The rows come from 4 hidden closed curves, with some noise, and rows from the same curve form a group. Each curve winds through 8 dimensions. The rows are also pushed far along 4 directions, which tell nothing about the answers.
In the rows, zero is written as 128.
Known rows, each followed by its group:
[ 99 161 167 134 170 167  99 147 170 164 163 150 132  91 122 106 137  96
 138 124 134 105]	nef
[144 119 198 111 127 144 112 129  88 133 109 119 139 161 156 155 153 109
 136 160 132 120]	kek
[109 143 113 169 129 111 120 138 163 131 131 145 122 126 105 134 122 122
 142 106 124 134]	kizod
[128  98 159 139 130 124 116 151 141 118 107 113 111 141 129 159 115 120
 139 171 139 105]	kek
[ 94 115 172 126 100 105  83  72  90 117 182 182  84 130 153 164 175 111
 113 109 128 165]	vogu
[160  92 145 103 108 169 125 141 108 137  77 108 142 162 193 111 135 129
 131 163 132 132]	kizod
[102 116 186 116 138 128 118 141  92 151  72 110 150 147 151  99 143 143
 125 165 136 110]	kek
[ 99  80 197 143 132 117 109 137  94 124  86 113 112 158 154 146 148 130
 128 170 163 147]	kek
[160 183  30 114 149 145 137 133 150 131 158 116 136  67 117 106  95 151
  84  87  72 141]	kizod
[ 96 107 158 102  84 110  85  97 103  94 178 152  74 145 116 178 161 138
 132 125 129 152]	vogu
[155 166  49 149 116 110 125 119 139  90 196 153  93 103  88 181 109 125
 116  90  95 165]	vogu
[ 95 122 164 110 133 132 125 136 122 146 132 108 129 146 109 118 140 134
 151 151 123 105]	kek
[165 114 100 120  61 106 129  85  98  89 132 147 106 126 152 158 141 134
 126 112 141 148]	vogu
[198 133  73 109 151 111 170 154 160 102  83  62 156  96 124 152  79 138
  74 147 115  63]	kek
[166 139 117 115 134 138 138 119 155 127 103 106 144  89 129 112 107 138
 119 110 128 103]	nef
[143 139 146 125 125 107 131 101 115 120  98 145 149  99 140 111 132 138
 109 104 144 118]	nef
[127 146 109 125 193 126 174 165 186 153 100  78 164  97  81  94  90 133
 114 151 130  53]	kek
[147 166  90 125 124 108 116 128 150 101 165 140 113  93  97 169 118 125
 103 116 109 101]	kek
[170 159  92 106 115 100 139 132  93  96  81 104 169 109 152 141 133 152
  66 103 125 118]	kizod
[215 140  54 100 116 149 183 147 123  85 184 100 123 128  85 168  78 128
 149 128 109 136]	nef
[172 104 113 144 142 159 148 148 136 136  98 107 124 161 125 139  93 124
 156 178 112 127]	vogu
[155 179  35 111 159 143 162 143 156 111 217 113 123  75  73 131  89 133
 110  84  92 144]	nef
[152  82 149 115  89 154 132 129  83 109 107 116 120 159 176 134 138 129
 141 144 168 172]	nef
[138 155  90 126  95 112 123 106 110 120 111 155 145 128 144 114 145 146
 109  90 123 142]	kizod
[117 159 127 143 119  94  97 129 103 127 103 156 146 125 144 122 133 144
 109 108  94 136]	nef
[153  96 181  96 120 164 129 138  97 137 120  89 133 184 153 148 138 112
 161 174 117 121]	kek
[ 85 154 158 151 149 172  84 127 140 170 153 180 108 125 122 105 150 111
 158 140 128 147]	vogu
[ 70 177 123 178 182  84 108 130 174 145 122 170 133  82  72 106 122 135
 103 100 126 106]	vogu
[144 123 178 136 136 128 132 126 111 128  99 129 144 127 133 123 123 123
 147 135 146 120]	nef
[216 123  59  95 131 104 180 111 105  83 106  87 149 118 136 153  95 147
  65 110 107 129]	kizod
[138 138 136  87  81 124  96 106  92  91 117 127 120 128 141 158 159 154
 109 108 136 137]	kizod
[178  93 115 134 116 144 148 129 125 101 145 101 107 150 136 179 111 107
 139 138 134 153]	vogu
[163  83  98 103  89 128 152 117 101 105 152 107  98 144 137 142 100 145
 147 148 107 150]	kizod
[164 154  45 122 146 156 142 136 157 133 163 107 121  85 116 118  88 140
 109 104  82 145]	kizod
[186  48  93  93  38 178 138 119 116  76 166 101  63 196 148 189 123 128
 190 153 151 191]	nef
[132 101 175 117 136 226 130 154 183 161 185 119  99 152 103 122 115  86
 233 170 152 121]	nef
[143 132 136 123 126 118 124 124 103 123 139 121 129 152 132 157 132 118
 123 130  93 134]	kek
[167 100 110  94 109 120 144 128 104  86 135  77 116 135 142 177 120 140
  97 124 122 144]	vogu
[168 146  66 149 152 129 139 141 175 117 143 115 128  93 120 139  90 121
  99 101 102 132]	nef
[113  74 164 122  87  88  96 114  92  97  61 118 105 153 173 155 147 159
  99 159 146 134]	kek
[190 142  50 159 197 177 185 193 217 133 159  75 123  93  65 146  45 101
 149 161 117  97]	vogu
[ 88 118 144 109 110  46 105  68  81 101 108 169 132  99 166 120 168 154
  38  85 133 133]	kizod
[113 118 184 137 144 149 110 107 123 156 138 160 109 117 144 118 150 100
 140 158 149 122]	vogu
[ 88 162 150 113 135  78  91 124 121 139 118 132 156  97 150 114 148 137
  73 105  87  90]	kek
[102 165 137 150 191 175 121 178 165 172 156 141 131 130  74 102 101 116
 176 163 100 117]	vogu
[134 116 196 142 180 152 132 179 159 149  57  73 164 142 124 123 112 118
 144 168 150  80]	kizod
[ 55 142 177 143  98 135  65 120  90 138 160 180 103 128 143 114 172 135
 155 104 141 188]	nef
[134  97 152 139 107 113 114 106 102 105 141 131 104 147 154 178 149 113
 119 121 140 164]	vogu
[ 72 119 178 140 116 109  79  99 122 145 146 170 115 145 158 127 166 111
 125 105 111 148]	kek
[119 156 146 127 103 182  84 131 103 142 201 181  94 153 117 139 147 110
 194 131  99 178]	kizod
[117 110 111 134 123 134 129 158 145 121 128 119 121 126 141 125 120 130
 123 133 143 139]	nef
[ 75 122 213 132 128 119  85 110 131 141 125 162 111 144 119 141 175 111
 144 151 159 101]	kek
[182 148  30  82 125  95 168 117 162  96 102 108 155  66 122 102  84 172
  55  97 103  76]	kizod
[149 171 104 128 165 162 129 138 134 151 154 133 137 111 103 111  99 129
 136 118  77 142]	kizod
[180 166  29 144 147 130 165 128 171 121 154 146 140  80 109 111  85 121
 104  81 107 132]	nef
[103 133 150 163 185 101 125 151 160 145 119 127 135 114 110 131 105 111
 110 145 112  95]	vogu

New rows, each followed by its group:
[ 87 226 121 166 164  85 101 119 146 137 173 208 145  40  80 101 130 126
 103  59 113 115]	nef
[101 151 159 134 136 164  82 119 136 139 206 163  93 114 113 145 146 103
 156 103 119 166]	nef
[ 91 160 147 109 114 111  94 117  87 132 135 151 125 121 132 121 159 148
 113 118 110 134]	kek
[105 133 157 159 166 157 138 144 166 172 122 148 135 145  88  93 116 107
 186 158 134 102]	kek
[119 108 129 126 142 111 131 122 139 123 125 124 129 133 140 134 126 124
  99 118 123 134]	nef
[153 112  76 132 107 128 154 123 153 110 119  89 120 121 115 134 107 145
 135 105 134 138]	kizod
[115 124 171 131 108 125  85 108 115 109 121 148 115 148 147 165 172 118
 119 109 158 153]	kizod
[153 114 139 105 167 179 156 176 171 153 118  85 139 118 114  96  82 123
 163 182 120  80]	kizod
[147 105 132 152 177 138 151 153 171 150  84  78 150 121 132 106  83 125
 122 135 113 117]	nef
[147 118 105 127 151 107 169 133 151 121  99  92 151 127  98 117  95 145
 119 118 120 106]	vogu
[129 113 107 124 109  90 129 127 120 111  77 127 127 114 136 112 105 170
 109 135 123 118]	kek
[ 85 141 161 151 153 153 113 157 128 159 147 153 118 132  99 104 125 122
 177 161 131 131]	kek
[ 95 151 182 130 128  96  75 116 122 125 124 163 125 117 134 154 166 119
 103 132 128  98]	kek
[ 92 139 156 127  80 109  76  79 104 123 147 211 104 156 120 134 173 134
 161  97 124 158]	kizod
[156 117 107 132 128 121 134 150 129 101  92  88 131 123 139 159 114 137
 102 139 137 126]	vogu
[113 169 118 171 198 132 138 157 171 162 139 144 140 109  69 105  90 117
 143 135  96 108]	vogu
[150 165 129 166 170 155 142 171 153 143 163 141 137 107  78 126  82 101
 185 135 113 121]	nef
[146 101 134  89  52 124 110  69  63  89 202 139  88 171 150 185 166 126
 145  89 101 194]	kek
[169 151  48  95 141 116 167 136 141 120 135  64 151 110 113 136 101 147
  79 110  77 101]	kek
[160 103  90  96  81 142 157 110 101  86 170 137 108 136 130 144 131 134
 139 116 159 167]	nef
[112 126 148 132 134 130 114 123 125 146 142 130 125 162 132 140 142 112
 136 132  97 136]	kek
[145 127 142 113  87 168  95 107 119 130 129 161 103 158 151 142 159 119
 159 148 133 138]	kek
[ 99 148 161 136 142 133  85 112 129 134 169 152 109 103 129 141 153 115
 115  96 116 153]	nef
[ 99  91 182 142 164 174 141 180 183 168  92  92 144 154 123  86 112 113
 184 171 164  96]	vogu
[124 140 138 125 130 115 114 100  93 135  83 144 151 121 166 108 158 138
  82 109 135 138]	kek
[139 142 126 129 148 136 120 119 128 141 139 158 134 131 124 114 121 120
 128 122  96 136]	kizod
[160  81 173 110 111 224 128 144 143 154 132  92 107 168 145 121 120 109
 218 166 149 147]	nef
[169 145 105 141 165 118 156 173 136 141  52  86 185 117 149  98  80 142
 101 140  94  93]	nef
[ 96 114 191 118 132 140 105 149 132 157 112 119 135 141 146 105 132 125
 154 164 124  92]	kek
[128 101 166  88 116 120 123  97 106 120 130 137 113 136 124 121 129 146
 136 140 120 121]	kizod
[131 148  93 133 135 101 144 107 135 130  97 142 147 116 107 104 122 152
 107 109 115 111]	kek
[198 122  70 120 146 189 202 169 140 124 164  76 131 129  82 122  60 129
 189 139 119 151]	nef
[110 123 127 125 127 110 132 135 152 135 123 135 132 118 130 104 114 134
 128 141 116  94]	vogu
[129 138  86 132 124 129 114 128 143 129 113 135 118 117 136 126 128 142
 102 126 116 133]	kek
[189 141  59 104 102 124 127 111 147  83 161 106 104  91 118 179 107 139
  98  88 103 139]	nef
[127 123 149 110  83 117 116  88  93 116 171 166 107 128 140 143 148 120
 148 122 130 133]	vogu
[145 114 128 117 153 146 172 141 161 144  95  93 145 139  97 103 102 133
 156 166 145  81]	kek
[ 78 102 179 111  85 113  99  99 119 125 144 158  96 144 120 123 153 140
 166 129 141 129]	kek
[150 126 109 138 140 153 150 118 132 142 148 131 132 140 127 118 121 109
 142 112 121 155]	kek
[ 89 186 132 144 187 144 132 166 164 168 215 137 146  84  83 101 106  95
 144 108  90 109]	kek
[111 154 115 149 153 134 119 126 128 148 127 146 139 108 134 108 139 123
 105 111 126 144]	kek
[162  89 104 124 151 104 194 153 125 129  72  56 160 119 148 105  72 146
 101 160 118  99]	kizod
[132 131 107 126 101 121 112  92 111 124 157 151 109 161 126 153 148 127
 131 106  94 161]	kek
[123  99 166 136 158 136 163 154 145 143 101  82 167 147 130 104 115 118
 151 127 153 114]	vogu
[116 134 101 129 126  93 133 113 147 115 143 136 121 120  87 132 115 145
 120 101 110 121]	vogu
[ 78 102 181 160 138 117 110 140 122 149  82 145 143 133 160  85 138 129
 134 134 162 140]	nef
[205 105  69  71 102  97 180 111  72  72 105  69 148 139 143 158 108 168
  66 111 108 139]	nef
[102 134 138 128 142 121 137 138 151 126 122 114 140 124  93 115 125 141
 140 112 146 118]	vogu
[160 140 118 133 150 177 153 124 141 152 173 142 118 137  90 121 103 108
 182 143 112 136]	vogu
[156 134 100 151 182 137 171 150 186 162  84 108 174 103 129  75  78 117
 120 131 117  84]	kek
[155 161 120 130 192 136 158 175 144 155 114  78 178 115 121 119  94 113
 106 148  85  78]	kek
[109 135 136 135 131 122 136 135  98 128 129 134 139 112 121 102 124 147
 133 111 145 156]	nef
[141 111 132 123 124 145 157 126 116 120 152 110 123 133 120 140 123 119
 151 132 152 145]	kizod
[138 111 167 101 158 153 137 167 145 145  77  81 154 122 142  99 105 137
 129 174 130  76]	kizod
[142  96 154 157 138 173 151 145 156 142 148 110 124 155 127 135 121  86
 186 132 165 152]	vogu
[129 101 137 103  74 139 112 112  73 111 107 114 115 144 168 125 151 164
 135 116 144 182]	nef
[ 89 191 116 144 143 153  91 141 160 159 174 165 122  79 107  95 130 125
 144  91 108 139]	nef
[108  94 167 132 108 121 112 131  96 121 111 138 116 132 155 116 129 141
 140 143 147 152]	kek
[148 151  47 122  92 118 143 100 124  98 174 157  96 119  67 137 107 162
 151 100 105 156]	kek
[ 87  97 192 127 108 118 115 117  93 131 132 151 114 144 130 110 140 139
 170 139 151 148]	kek
[152  83 161  97  64 140 113  63  63 105 131 149  86 194 139 163 163 141
 171 137 134 181]	vogu
[175 156  48 152 142 147 184 132 180 116 175 120 132  98  67 131  85 113
 160  84 136 138]	vogu
[134  87 172 111 102 118 126 142  96 130  70 107 143 159 179 121 131 138
 131 168 135 106]	vogu
[ 68 179 125 176 157  74 113 138 143 146 128 148 147  87  94 105 126 140
 115  89 112 119]	kizod
[ 98 135 154 114 140 108 108  96 134 135 121 176 134 113 128  96 144 136
 107 110 122 116]	kizod
[143 151 107 116 106 156 106 137 143 120 152 152 120 123 132 135 142 122
 136 117 134 130]	kizod
[175 135  87 129 136  92 163 131 117 103 128 105 149 100 126 137  86 136
  93 103  99 126]	kek
[ 61 130 160 128  83  72  77  71  99 102 166 195  87 145 103 152 176 146
 130  78 125 166]	vogu
[137 117 131 135 152 168 145 153 156 138 136  92 133 123 134 126 119 107
 138 127 155 136]	vogu
[165 137  43 120 112 110 152  99 141 106 145 136 126 118 110 126 103 151
 111  80  93 153]	nef
